The same things were measured in two ways. Each way mixes the same 11 hidden numbers, adds some noise and spreads widely along 7 directions of its own, which tell nothing about the thing.
(in the rows, 128 means zero)
Some things both ways: the first way, then the second way.
[147 126 166 154 129 148  95 128 113 134  86 148 142 153 110 127 154 169
 117 154 118  76 159 162 190 153 108 134]
[ 95 153 185 140  95 124 122  63  74  99  65  65 172 124 101 176  93 147
  97]

[115 130 141 129 140 122 103 131 148 121 147 119 124 150 104 132 141 129
 115 124 146 145 125 125 130 122 122 109]
[124 167 141  95 159 148 113 104 153 153  57 120 156 159  82 117 109 159
 133]

[124  96 125 138 154 124 139 106 117 114 119 140 104 126 103 108 148 118
 109  96 106 125 104 146 140 124 138 117]
[175 210 128  93 167 131 187 110 150 155  76  81 151 152 105  69 150 162
 193]

[147 138  96  64  84 123  94 148 121  96 101 143 110 151 158 154 147  85
 183 168  99 110 162 129 111 156 200 183]
[175  94 146  56 189 149  75 143 138  56 114 118 124 164  67  80 119  73
 123]

[133 178 125 122 139 112  94 148 126 104 117 112 121 144 125 114 133 129
 163 150 174 148 153 103  87 137 147  87]
[120 196 144 118 123 155  95 109 128 132 102 119 171 142  76 136 128 156
 158]

[155  98 102 155 104 113 139  68 150 147 120 159 183  13 168  76 117 150
 143 119 137 149 109 180 155 158  58 103]
[124 114 160 117  95 145 162  95 104  78  76  57 186 146 163 159 114  93
  83]

[138 126 118 159 139 126 105 105 120 111 110 138 100 141  62 121 188 160
 109 131 141 142 100 145 161 118 109 128]
[179 121 181 138 139 136  89 106 133 165  73 127 172 173 139 167 147 101
 143]

[143 132  94 143 125 104 129 116  90  98  89 126 129 109 121  97 133 144
 141 136 134 142 131 127 124 136 130 127]
[152 102 149  76 149 135 100 157 119 127 156 150  49 161 119  95 179  86
 130]

[143 168 139 167 146 121 151 132 152 133 105 137 173  89 131  90 108 173
 120  99 134 111 130 147 113 159 115  96]
[116 173 148 113 180 139 105 112 132 128  95 126 163 131  65 113 111 184
 161]

[125 134 112 123 106 109 112 121 103 112 115 112 115 107 142 107 110 116
 154 140 142 145 150 127 137 149 125 136]
[160 156 146 104 178 154  48 128 142 142 128 162 122 172  76 171 154 119
 113]

[135 164 133 132 114 123 117 120 171 112 114 143 183 119 129 147 112 169
 140 137 106  85 144 140 102 164 120 153]
[ 80 104  93 136 107  74 143 156 112 123 157 123 147  78 186  76 138 154
 173]

[117 142  87  90  81 112 108 127 121  85 144  89 143 132 135 128  90 116
 164 125 122 129 165  92  92 142 159 160]
[ 55  79 111 137  99 120  97 124 122 102 164 142 131  98  91  92 115 204
 120]

[122  28  87 136  70 141 145 115 124  93 195 134 137 155  68 154 121  90
 102  93 103 152 100 113 164  47 130 137]
[ 79  90 141 118  77  95  99 125 126  95 106 123 145 148 198 121 130 143
 153]

[108  74 158 146  88 163 127  98  98 119 159 101 109 127 114 140  67 104
 126 118 114 109 141 137 191  98  96 163]
[ 96 172 116  88 138 133 132 127  89  77 148 122 104  93  78 105 141 115
  90]

[150  90 108 132  78 164 151 108 108 117 143 152 173 100 120 171 104 159
 136 126  91  83 113 152 161 112 142 166]
[135 178  88 102 140 130  85 165 147 146  79 183 129 159 114  82 182 157
 167]

[122 183  84 124 167  98 134 143  71  70 115 152 141 127  89 118 155 174
 167 124  82  83 132 121 124 172 134 146]
[168  67 197  93 195 160  94 105 122 112  85  96 152 197  84  91 107  81
 128]

[ 96 125  81 104 104 138  81 133 158 113 144 151 126 129 131 128 115 110
 187 124 119 137 119 120 118 124 178 147]
[130  65 104 121 123 147 118 157 181 161 131 164 119 149 218 136 164 152
 114]

[128 174 188 129 125 142 146 148 165 129 111 108 143 134 150 152  84 131
 113 128 155 110 161 117  75 130 149 126]
[115  88 157 147  85 114 141 103 121 147 134 122 150 140 221 136 179 140
 137]

[119 148 114 142 134 108  76 121 101  86 121 143 149 121 129 122  82 134
 200 164 127 100 164 117 131 152  91 111]
[ 41  88 132 109  93 158  95 150 128 133 162 141 125 142 134 124 113 177
 123]

[148  80 137 138 112 144 144  97 141 130 148 131 138 104 119 133 134 124
  99 111 122 136 102 159 159 102 102 131]
[168 160 155 130 131 127  88 121 114 125  97 123 195 172 194 144 180  84
 173]

[166 109 102  86 137  78  91 107 129 106 121 133 137 104 163 131 153 101
 137 153 122 150 128 146 120 159 113 121]
[124 110 168  66 189 166  43 153 130  89 155 132 167 195  70 119 102  98
 144]

[113 124 124 116  95 144 144 132  88 114 140 137 163 113 120 167 115 163
 130 131 113  89 153 118 158 133 129 171]
[146 153 131 110 127 141 101  92 152 164  50 120 117 184  79 133 134 133
 101]

[129 166 101  96 135  77  98 145  98  99 115 113 160 117 155 134 118 146
 155 158 137 131 159 110 104 179 131 125]
[ 98 112 139  81 174 146  54 149 145 159 154 175  76 177  82 143 138 134
  96]

[138 133 137 115 125 135 119 125 133 138 122 116 131 123 127 127 158 150
 106 121 151 138 129 134 133 136 146 123]
[ 92 118 110 127 107 131 144  99 151 135 112 122 105 122 128 119 147 173
 100]

[130 144 127 136 129 149 156 136 107  94 153 140 108 139  84 142 144 130
 153 130 120 119 106 134 127 100 141 128]
[ 86 114 101  89  84 132 148 128 143  46 107 115 163  93 130  34 132 155
 152]

[ 99  87 106 152 110  91 103  73 131 119 126 147 146  84 116  93 135 135
 137 136 139 151 135 139 161 155  52 106]
[140 108 134 115 131 101 101 150 111  86  96 132 182 163 156  98 127 120
 165]

[113 106  47 111 141  94 125 132 110  72 172 153 160 140  81 141 142 138
 150 104  78 128  90 113 116 121 152 127]
[148 107 188  87 166 138  96 126 117 106  41 118 230 197 115  83  90 135
 173]

[125 155 153 140 130 148 146 161  99  96 114 179 133 142 120 156 106 121
 174 148  91  56 164 134 142 140 134 143]
[ 67  84 109  87 113 147 119 125 190 130 138 109  81 150 147 109 117 175
 122]

[118 157  38 118 154  77 116  94  75  87 134 122 145  75  97  67 177 188
 168 112 121 153 102 124 124 174 111 114]
[115  27 124 155 111 152 105 126 154 176 133 151 101 185 198 125 182 152
 101]

[135 106 158 149  83 153 112 134 168 148 107 119 118 115 169  97  86  85
 134 141 177 174 147 140 140  92 123 120]
[149 151 169 132  75 141  82  93 142 123  75 147 195 129 166 157 169 143
 155]

Other things, the second way, with their names:
J_857: [122  54 155  90 106 138 143 141 162 168 116 146 114 180 194 133 156 153
 102]
J_34: [155 143 153 121 114 155 117 121 147 153  39 125 204 166 148 105 138 161
 181]
J_556: [ 92 125 103 125  82 122 145 132 165 125 164 181 148  66 144  95 173 169
 148]
J_688: [ 67 142 134  93 107 147 152 121 122 142 120 100 125 128 116 143 118 158
  87]
J_947: [123 137  98  85 131 155 148 120 178 120  79 119 135 146 101  51 138 145
 139]
J_730: [ 90 112 145 100  88 115  73 134 133 141 109 161 139 138 131 115 128 148
 141]
J_597: [127 115 150  54 169 133 115 155 124  95  92 129 147 150  98  42 114 106
 165]
J_849: [121 147 163  79 170 149  84 107 128 114  72 123 120 155  48 133 107 127
 100]
J_539: [117 116 178  68  72 144 159 105  99  72 104 106 171 116  71 130 107 153
  65]
J_974: [ 68 113 102 117 105 131  82 121 129  13 178 133 163  99 104 103 116 156
 126]
J_492: [ 68 115 168 121 139 137 117  79 112 127 153  71  68 130 124 185 115  87
  73]
J_832: [122 122 158  79 157 179 111 115 128 141 102 107 109 178 105 144 122 136
  70]
J_557: [102  52 144 116 159 129  90 159 105 119 160 142 154 164 184 107 148 105
 123]
J_15: [ 95  91 162  63 130 180 131  94 128  75  64 104 140 145  69  99  98 137
  49]
J_670: [ 95  85 147 111 122 122 213  89 137 155  89  90  99  98 162  48 147 155
 131]
J_928: [ 69  68 157  58 136 132 116 113 138  69 107 148 160 113  53  90  73 166
  67]
J_513: [118 190 120 126 169 128 105 121 130 181 119 184 110 112  74 109 171 147
 139]
J_991: [ 89  51 186  80 110 125 134 107  93  58 120 101 159 133 107 113  84 115
  72]
J_326: [128 209 155 119 109 114 122 122 113 134 103 105 187 152 169 126 155 134
 218]
J_877: [ 82 148 142 110 102 145 122 109 131 137 148  99 129 127 117 184 109 171
  94]
J_550: [142 165 138  88 165 153 113 131 125 106  99 109 168 106  63  95 115 149
 147]
J_898: [126  47 143 111  84 125 134 132  90  64  75 114 192 125 188  47 146 106
 128]
J_225: [ 87 120 132  95 109 149 154 103 121 124 114  92  81 123  87 138 104 143
  54]
J_561: [ 73  77 130 116  70 118 133 122 133 115 120 125 128 118 151 117 124 179
 110]
J_261: [140 171 145 107 121 122 119 113 133 151 107 104 143 134  96 131 125 128
 152]
J_793: [132 148 134 160 185  93 103 123 142 132 186 145 203 128 187 144 168 113
 199]
J_763: [129 123 161 118 137 159  94 116 167 194  92 160 166 178 157 143 165 130
 140]
J_458: [142  55 146 129 104 130 139 141 119 128 162 129 110 126 252 149 196  70
 101]
J_288: [146 205 102 114 111 129 157 123 160 185  74 110 117 143 164 134 174 174
 157]
J_913: [121 174 191 148 111 141  96  91 101 172 176  93 120 136 129 232 152 145
 133]
J_482: [ 32  99 131 103  86 129 147 111 129 110 115 134 133  95 112 117 101 204
  84]
J_65: [ 99  91 163 103 122 121 144  67 140 105  28 105 161 159 117  88 108 161
 105]
J_481: [103 117 157  78 122 171 141 128  92  96 146  81  92 174 126 180 132 102
  37]
J_516: [ 72 142  99 139  83 115 140 132  99  91 208 117 107  76 149 123 162 141
 126]
J_260: [125 132 154  76 169 139 100 148  90  47 153 130 183 135  62  86 105 125
 143]
J_38: [125 137 116  62 180 169 114 177 122 160 115 133  67 208 101 127 133 126
  76]
J_576: [ 82 117 148  93 114 119 131 112 145 122 103 126 141 109 157 139 128 121
 106]
J_319: [ 83  63 169 151 102 122  76 117 128 120 134 141 207 150 191 174 127 175
 134]
J_140: [126 137 155 109 136 157 120 130 131 146 145 112 155 155 167 190 135 121
 107]
J_503: [ 77 152 117  74  86 151 182 133 147 140 170 100  81 107 131 179 128 170
  62]
J_509: [103 156 109 101 164 156  87 128 166  97 125 131 158 144  72 129 109 190
 139]
J_194: [141 174 109  77 135 112 182 119 143 174 110 110  68 138 140  69 186  96
 136]
J_212: [128 123 176 120 129 111 106 104 108 103  96 126 202 146 138 127 130 118
 149]
J_643: [101 159 129 107 110 121 190  81 146 150  57  97 146 142 119 103 132 149
 110]
J_141: [104 135  89 117 144 118 104 171 124  80 183 144 112 128 143  92 145 164
 174]
J_95: [135 100 142 121 145 136 105 107 153 119  90 133 156 162 154  83 157 110
 161]
J_229: [155  83 140 109  89 148 106 146 124 104 143 120  92 190 186 136 184  92
 120]
J_215: [123 147 157  77 138 135 107 114 154  88  94 157 178 154 114 105 131 122
 148]
J_334: [ 80 168 127 105 119  80 114 144  93  87 207  78 105  91 130 148 115 131
 168]
J_795: [126 178 155  66 150 132  95 140  92  96 110 147 154 136  45  92 135  85
 130]
J_350: [185 168 162 107 173 112  70 140 146 163 109 157 169 165 135 144 151 124
 196]
J_601: [ 96 130 131  89 146 146 101 119 126 141 137  91  88 168  97 158 117 130
  74]
J_514: [106 175 163  90 129 132  88 128 118 102 118 112 180 125  83 140  94 186
 166]
J_667: [ 61 154 131 120  93 121 101 138 109 126 205 145 117  83 136 197 141 160
 100]
J_274: [111 176 168 151 139 122  92  91 103 112 137 122 193 126 111 156 137 128
 164]
J_669: [167  90 155 113  85 131 118 108 167 168  31 132 129 218 185 152 159 142
 116]

Some of these things the first way, each followed by its name:
[140 152 161 129 176  98 111 101 139 143  85 139 143  86 156 116 159 164
 112 149 145 125 127 165 125 184  88 107]
J_260
[172 119 117 142 141 137 147 143 136 126 142 156 160 120 106 158 155 163
  99 118 107 127  71 170 159 107 131 135]
J_576
[134 128 165 141 148 124  90 106 137 103 146  99  77 179  71 155 148 113
 115 150 159 145 112 131 122 104 110  98]
J_688
[100 162 174 159 136 128 157 133  73 112 130 142 154  99 123 165  65 161
 146 142 123  63 170 124 153 160  79 129]
J_643
[118 145 166 158 113 157 138 145 163 106 136 101 120 166 103 130  60 107
 119  91 124 104 149 111 102  96 152 135]
J_670
[137 119 173 146 143 151 119 123 134 114 160 114  92 162  78 180 126 120
  96 126 142 128 102 135 147  79 114 128]
J_763
[102 139 114 143 134  98 132 119 105  94 113 146 129 104 131 132  82 122
 169 144 120 122 134 122 111 146 117 127]
J_857
[122 105  69 117  93 107 120 125 114 106 132 140 174  71 180  96  56 107
 183 117 107 133 147 122 127 144 131 137]
J_877
[175 101 130 100 126 145 122 106 131 132 118 138 137 114 144 162 155 136
 117 134 116 114 101 165 126 128 167 130]
J_481
[122 155 139 143 135 141 164 163 142 110 119 158 148 147 102 170 117 152
 114 115 106  96 117 125 106 113 167 151]
J_350
[107  82  55  81 124 104  99 169  82  93 182 128 114 154 119 147 128  79
 151 116 131 183 107  87 138  86 188 115]
J_215
[116 132  87 126 133 107 115 122 145 108 146 137 147  87 145 100  91 118
 171 112 127 151 111 127 105 134 130 111]
J_140
[141 125 163 179 145 146 172 127 133 117 106 166 142 123 103 137 116 148
 112 122  96  87 108 165 144 114 106 131]
J_514
[143 158 164 150 138 144 103 112 160 143  80 146 125 104 146 111 134 152
 141 152 142 114 130 172 141 154 110 136]
J_458
[128 165 126 129 167 122 142 136 105  99 143 140  90 149  68 135 190 141
 138 125 126 125  97 136 118 133 147 101]
J_509
[152 140  70 152 153 100 130  94 138 102 122 128 124  94  96  56 177 157
 141 107 114 169  64 168 124 139 112 115]
J_550
[143 138  76 121 129 111 102 127 114 132 106 137 151  62 171  95 118 151
 157 128 148 165 110 141 137 145 138 129]
J_556
[138 129 147  92 122 120 124 137 144 128 128  97 144 134 155 156 125 125
  94 130 151 146 140 115  94 125 155 134]
J_194
[139 129 164 119 150 161 178 160 132 133 161 133 149 167  73 198 183 178
  46  93 113 100  91 138 137  98 169 138]
J_65
[ 94  97  45 102  69 106 148 139 128  87 174 113 135 133 101 135 117  95
 142 102 157 200 115  63  67  74 195 114]
J_669
[129 109 131 154  99 113 128  92 157 128 116 120 148  89 138 102 106 128
 119 130 155 159 133 139 126 128  85 115]
J_561
[153 163 181 170 136 137 131 138 130 122  64 121 119 133 139 104  91 127
 124 137 150 104 168 136 117 135 126 114]
J_913
[127 123 101 137 130  99 117 110 130 103 129 117 124 121  98 108 154 136
 115 123 152 173 112 118 120 116 108 115]
J_261
[ 85 175 155 129 148 102 155 152 109  98 157 108 125 133 113 169  87 137
 130 138 130 125 133 110 110 139 106 146]
J_928
[142 143  98 130 156 130 142 115 100 110 138 122 137 108  87 111 177 185
 116 102 132 139  85 136 129 120 137 117]
J_516
[105 149 165 131 128 148  99 157 124 104 147 115 106 196  89 183  99 124
 140 147 135  99 146 109 128 109 154 133]
J_482
[143 102  73  91  90 131 137 156 137  98 168 128 188 142 122 185 118 142
 113 117 106 141 103 104 106  81 182 168]
J_730
[127 110 117  95 120 103  48 120 133 123  91 130  94 126 186 118 107  67
 185 179 152 159 151 134 119 153 155 116]
J_503
